All rows are made from the same 4 directions, up to rounding. Whole rows:
In the rows, zero is written as 128.
[[146 117 125 109 124 125 125 124 124 128 145 110 103]
 [177 127  79 149 108 125 120 108 144  91 153 106  95]
 [137 115 157  93 112 122 142 126 144 116 172  78  74]
 [ 97 150 129 199 115 139 112  96 152 103 115 133  99]
 [136 125 128 112 129 124 139 140 128 128 133 126 144]
 [ 84 115 238  67 106 122 170 137 164 121 190  48  50]
 [111 152 141 146 119 125 175 156 168  95 129 134 189]]

The start of a row, then its end:
[112 127 147 121 132 129 129 130 125 138 125] | [128 126]
[ 89 111 187  89 140 131 115 124 105 171 128] | [115  85]
[148 144  95 180 105 130 129 108 162  79 141] | [116 110]
[130 134 123 147 117 129 131 120 144 108 136] | [119 116]
[133 138 143  98 124 117 191 178 159 104 145] | [123 204]
[ 86 150 171 122 133 125 184 174 156 120 116] | [145 215]
[136 142  89 186 120 134 107 103 137 106 114] | [142 119]
[143 124 112 111 137 125 131 142 115 138 121] | [142 160]
[127 118 129 122 134 130 107 115 109 146 124] | [128 101]
[140 125  74 179 138 140  61  81  92 147  92] | [160  91]
[149 122 134  78 129 117 168 167 135 123 148] | [117 173]
[155 124  88 119 143 125 122 142 104 142 108] | [159 178]
[122 114 138  96 147 128 114 135  95 167 114] | [141 134]
[118 135 134 134 128 128 139 136 136 123 124] | [134 148]
[132 136 119 139 125 127 139 134 139 114 127] | [132 148]
[135 132 117 138 124 128 130 127 135 117 129] | [129 133]
[170 113  97  97 133 121 125 137 109 135 136] | [127 139]
[177 108  79 106 138 125  98 120  91 148 126] | [136 119]
[112 148  84 212 136 143  83  93 116 130  76] | [178 135]
[145 119 127 106 125 124 132 131 127 127 145] | [112 115]
[143 150 116 129 118 118 191 174 171  84 139] | [133 220]
[126 129 137 102 136 123 154 158 128 134 125] | [137 179]
[161 116 107 119 118 125 115 113 125 119 150] | [105  86]
[136 108 124 125 129 133  80  89 100 150 133] | [113  45]
[ 90 134 154 158 127 137 109 104 130 134 116] | [129  90]
[103 148  94 197 145 141  92 109 110 142  67] | [190 165]
[145 110 127  93 135 125 118 130 106 149 135] | [121 113]
[ 73 147 147 188 133 142 102 101 129 137  91] | [154 113]
[105 143 134 142 138 130 144 147 132 132 102] | [158 188]
[114 138 132 150 126 131 129 124 137 120 121] | [134 132]
[130 142 113 153 124 128 139 133 144 108 122] | [139 157]
[118 138 129 154 121 131 128 119 142 114 126] | [128 121]
[ 93 147 144 165 126 134 134 125 146 118 112] | [141 141]
[169 151  48 188 123 128 130 129 143  89 108] | [163 191]
[ 53 119 206 130 136 141  89  92 107 174 115] | [116  37]
